All rows are made from the same 12 directions, up to rounding. Whole rows:
[[ -47   16   10   31  -15    9   36   -1    5   26   10   27  -31  -18
    82   -3]
 [  17   -1   32   14  -11   15 -100    1   33   17  -26   16   15    7
     7  -29]
 [ -21   27  -33    1  -17  -16    6  -10    2  -37  -48   34  -25   22
     2  -49]
 [ -28   -2   -6  -56   57   17    4   47  -10   19   15   25   39   12
    58   -5]
 [ -15   39  -27  -14   42   38   39  -27    1  -68  -19  -11  -19   21
    69  -14]
 [ -14   22    9  -29   34  -47   10  -22   27  -28  -47   23  -52   21
    20   16]
 [ -41   51   12  -42  -11   25   22  -22   -3  -48   13   33   19    4
   -15  -20]
 [  54   14  -47   29  -10   -3   17  -21  -16  -34  -37    2   -5  -21
   -27   -8]
 [  38  -17   -3  -22  -11   -6   17   27   22  -14  -70    9   -5   42
    21  -14]
 [ -15   -5   48  -15  -22   93  -20  -15    8  -25   -2   13   13   41
    51  -46]
 [ -30  -13   19   -5  -35  -19  -33    1   53  -16  -23  -29  -27   14
     0    1]
 [ -14  -10   25  -31    2   35  -27   26   -2    5    4   13   31   50
     9  -41]
 [  -7  -16   51    9   -2   11   63  -34  -33  -29   17   45  -63   32
   -28   14]
 [ -12  -13  -20   29   34   -5  -28   48   -8  -30   50  -24    5    1
   -49    9]
 [  15    8  -15  -24   29  -36   27  -31   11   -9  -60  -29  -41   51
    33   -4]]

Rows cut short, each followed by the rest of it:
[  9  47  11 -14  -5  -6 -46  21  47 -36 -17  10  34 -13] => [-22   3]
[ 24  45  23  46 -11  51  -9 -22 -19 -26  26  37  16 -22] => [-18 -14]
[-23  12 -12   6  26 -43 -40 -27  29 -34 -34 -10 -56  14] => [ 0 -2]
[-14  11 -38 -47 -19 -47  11 -28   5 -18 -30  -7   1 -15] => [-46   0]
[  5  60 -13  25  -3 -42 -32 -17  15 -15 -25  42  -8 -32] => [-30  -7]
[-35  61   0 -32  13 -17  50  18  -8   9  19   9  29  31] => [ 10 -15]
[-30 -13  13 -31 -12  53 -16 -39 -26 -27  25  51  11 -38] => [-17 -10]
[-35  36  36 -18  -4 -14  29 -17 -24  30  20  52  -2  22] => [ -9 -18]
[ 21  -5 -19   0 -62   8  18   5  26  -4 -51 -43  12  28] => [ 15 -31]
[-36  -5 -16  13 -16  -1 -23  20  49 -46 -29  17 -33 -34] => [40  5]
[ 33  -3  32  -5  52  14 -45 -50 -47  11  23  50   0 -11] => [-45   8]
[ 13  31  39  25   4  12 -84  13  22  18   0  19  26  19] => [ -3 -30]
[ 18 -35  11  -4 -11 -29 -19  38   8  28  31 -15  27 -35] => [-62  46]
[ 11  22 -42   5  13 -12  63   9 -13 -13   5 -42   7   6] => [ 6 10]
[-18   9 -13  30 -36  44   3   1   2 -20  39 -27  23 -39] => [ 2 -3]
[  5 -76 -25  41   3 -30  32  11 -27  46  -9  -9 -62   4] => [26 11]
[ 13  28  13   9  56  -9   7  -5  14   5  10  17 -11 -49] => [52 59]
[-19  11 -27 -12  -9   8 -37   0   9 -16  23 -12  37 -54] => [-25   5]
[  9   7 -18  57  16  21  25  32  27 -65 -22  17 -46 -23] => [62 21]
[-35  14  -7   0 -42   3  53  49   6 -18  -5  14   6  39] => [  8 -36]
[-15 -15  -7 -22 -36  80  15 -42 -26 -41  36 -35  31 -11] => [-19 -20]
[ 50   5   1  -1  60 -12 -57 -32 -18  49  16 -15  28 -35] => [-9 30]
[-49  31 -59 -51  65 -24  13  -9 -27 -25  -2  36  -1 -14] => [ 18 -13]
[ 32 -19  17 -39  -5  -3  22   4   3  -8 -47  65  -4 -11] => [ 3 17]
[-42 -23  26 -12  42  20   1  32  21 -74  42   6 -32  -6] => [-2 48]
[ 10 -23 -14 -36  78  -1  35  38 -41  41  22  30  22  -8] => [45 28]
[-41  -6  27 -17 -21  -2  70  -9  -7  -3  26  38 -27 -28] => [ 8 36]
[-70 -41   0 -54 -13  24  14  16   0 -22  28  32   2 -35] => [11 14]
[ 20  40  19  41  11  22 -11 -36   1  30  37 -72  18   8] => [23  5]
[ 16 -34 -44  -7   3  13 -12  17   7 -10 -37  12   3 -38] => [39  1]
[-35  40   0  62 -20  -9  14  14  20   5   6  -5 -30  11] => [ 44 -20]
[-59  21 -36 -24 -29 -78  56  10  22   0  -9 -40 -22  14] => [-18   5]
[-11  38 -16 -26  49 -15  31   5  -8   6  -5  46   6 -26] => [50 16]
[ -9  32  -6 -45  43   9  14  42  -3  -3  17  20  52   1] => [21  5]
[ 25 -49  41 -30 -25  38 -30   6   7  24 -41  36  11  30] => [ 26 -26]
[-46  56  -8 -35  12 -37   3 -13   8 -10 -35  15 -13  68] => [ 10 -55]
[ -6 -46  16  14  34  45 -19  28  -5  -3  19   1 -15  17] => [49  1]
[  8  -4 -43  16  23 -90   4  19  -3  46 -30 -25 -28  26] => [-12  -2]
[ 18  29   9  53  33  38 -22 -25 -21  -6  52  -2   8 -42] => [ 2 18]
[ -8 -18  23   7 -33  10  12 -16  -7  46 -19  48 -18 -11] => [ 47 -14]
[-30 -21 -41  12 -42  16  33  47  18 -46 -15   7 -10 -18] => [ 23 -11]
[-58  13 -69   2  19 -77  -2  36  12   9  -1 -26 -15  -6] => [ 0 -7]
[ -4  17 -33  33  18  -7 -56  36  14  25 -17  29  14 -29] => [ 50 -25]
[  5  15 -10  43 -57   8 -13 -68  11   2  -3 -73 -13  -9] => [-13 -17]
[-56  22 -11   3   4 -19 -39  41  21  33  24   5  24 -15] => [ 27 -16]
[-37 -12 -46  -5  -2  -3 -52 -15   5 -30  -5 -19  -8 -17] => [-17 -25]
[  1 -11  -7  10  36  37  14   1 -29   1  40 -43   8  25] => [20 -4]
[-14 -18 -20  62  34  -9  21  11 -45   6  39  -2 -45  20] => [-6 -8]
[ 14 -10  20  12  -9  17  33  12   9 -13   9  -7  -8  -7] => [11 29]
[-50 -33 -35 -17   6 -72   7  22  25   8 -12 -40 -43   7] => [ 0 19]
[ 33  26  10 -51  -1 -42 -22   0  23  27 -14 -17  53 -12] => [-45  25]
[ 14 -33  39 -19  31 -30  -6  13  -5  45   3  21 -13  13] => [-4 32]
[-76  55 -23 -20  18 -25 -16  -8  22 -52  -4  16 -20   6] => [  6 -25]
[ -8 -22  37 -12 -15 -47   6 -36   9  57 -28  25 -47   0] => [17 20]
[-67  16 -39   5 -21 -28  -7   8   0 -21  32  -2  -2 -30] => [-41 -12]
[ 23  68  45 -16   5 -23   6 -55 -20  51  -3  29  20  25] => [-20 -14]
[ -7  34  77 -18 -49   3  19 -50  27 -26  18 -22  -7  22] => [-58  23]
[-44 -17 -22  32 -43  10 -27  28   7   2  -9  42 -12 -20] => [ 22 -43]
[-14  55   7  38  47  -4 -34 -46 -10  -2   3  -1 -34  39] => [ 25 -35]
[ 17  34 -12  44 -60  -2 -37 -36   5   2   2 -49  21  -1] => [-61 -37]
[ 61   2   6   5 -20 -30  17   1  23  -2 -34 -19   3 -12] => [-30  37]
[-20  36   8   3  38 -14  37  12  39 -47   5  -1 -32 -26] => [48 58]
[-24 -10  13  29 -27  26  12 -52   3 -31  14  -1 -48 -35] => [ 9 16]
[  6  -6   0  -4 -13  47  25   9  10  12  -4 -46  24  22] => [ 70 -13]
[ -6  33  18   5   0  -1  36 -26  -5 -33   2  13 -25  20] => [-15   0]
[ 38  -3   3 -20  47  14 -18 -10   1 -23 -61  17 -19  60] => [ 40 -28]
[-10   7  14   7 -38  13  31  11  27 -16  19 -20   8 -33] => [ 5 33]
[ 33 -42  -9  -9  15 -30  31  10 -26  17  -4 -16 -12  22] => [-39  20]
[-70   3 -86 -42  26 -35  23   8  -5 -19  -2 -23  -4 -21] => [25 -9]
[  2 -10 -31 -34 -22  50  16 -31  -1 -64 -35 -13   5   6] => [ 12 -29]
[-15   4  -9 -34 -11  -5 -10 -44  29   3 -10 -93   7  17] => [15  2]
[ 34  75   6  -9  37 -33  -6 -22  22 -39 -20   1   6  -1] => [-29  24]
[  9  38 -18   9  30   7  -9  -7  -5 -44  17  28  11 -53] => [-20  23]
[  6  32  11  10  -8   8 -40 -78  -2 -14   9 -37  -3  -1] => [-40 -11]
[  3 -44   0  -2  16  28  -9 -52 -51   5  35  13 -13 -34] => [-30  13]
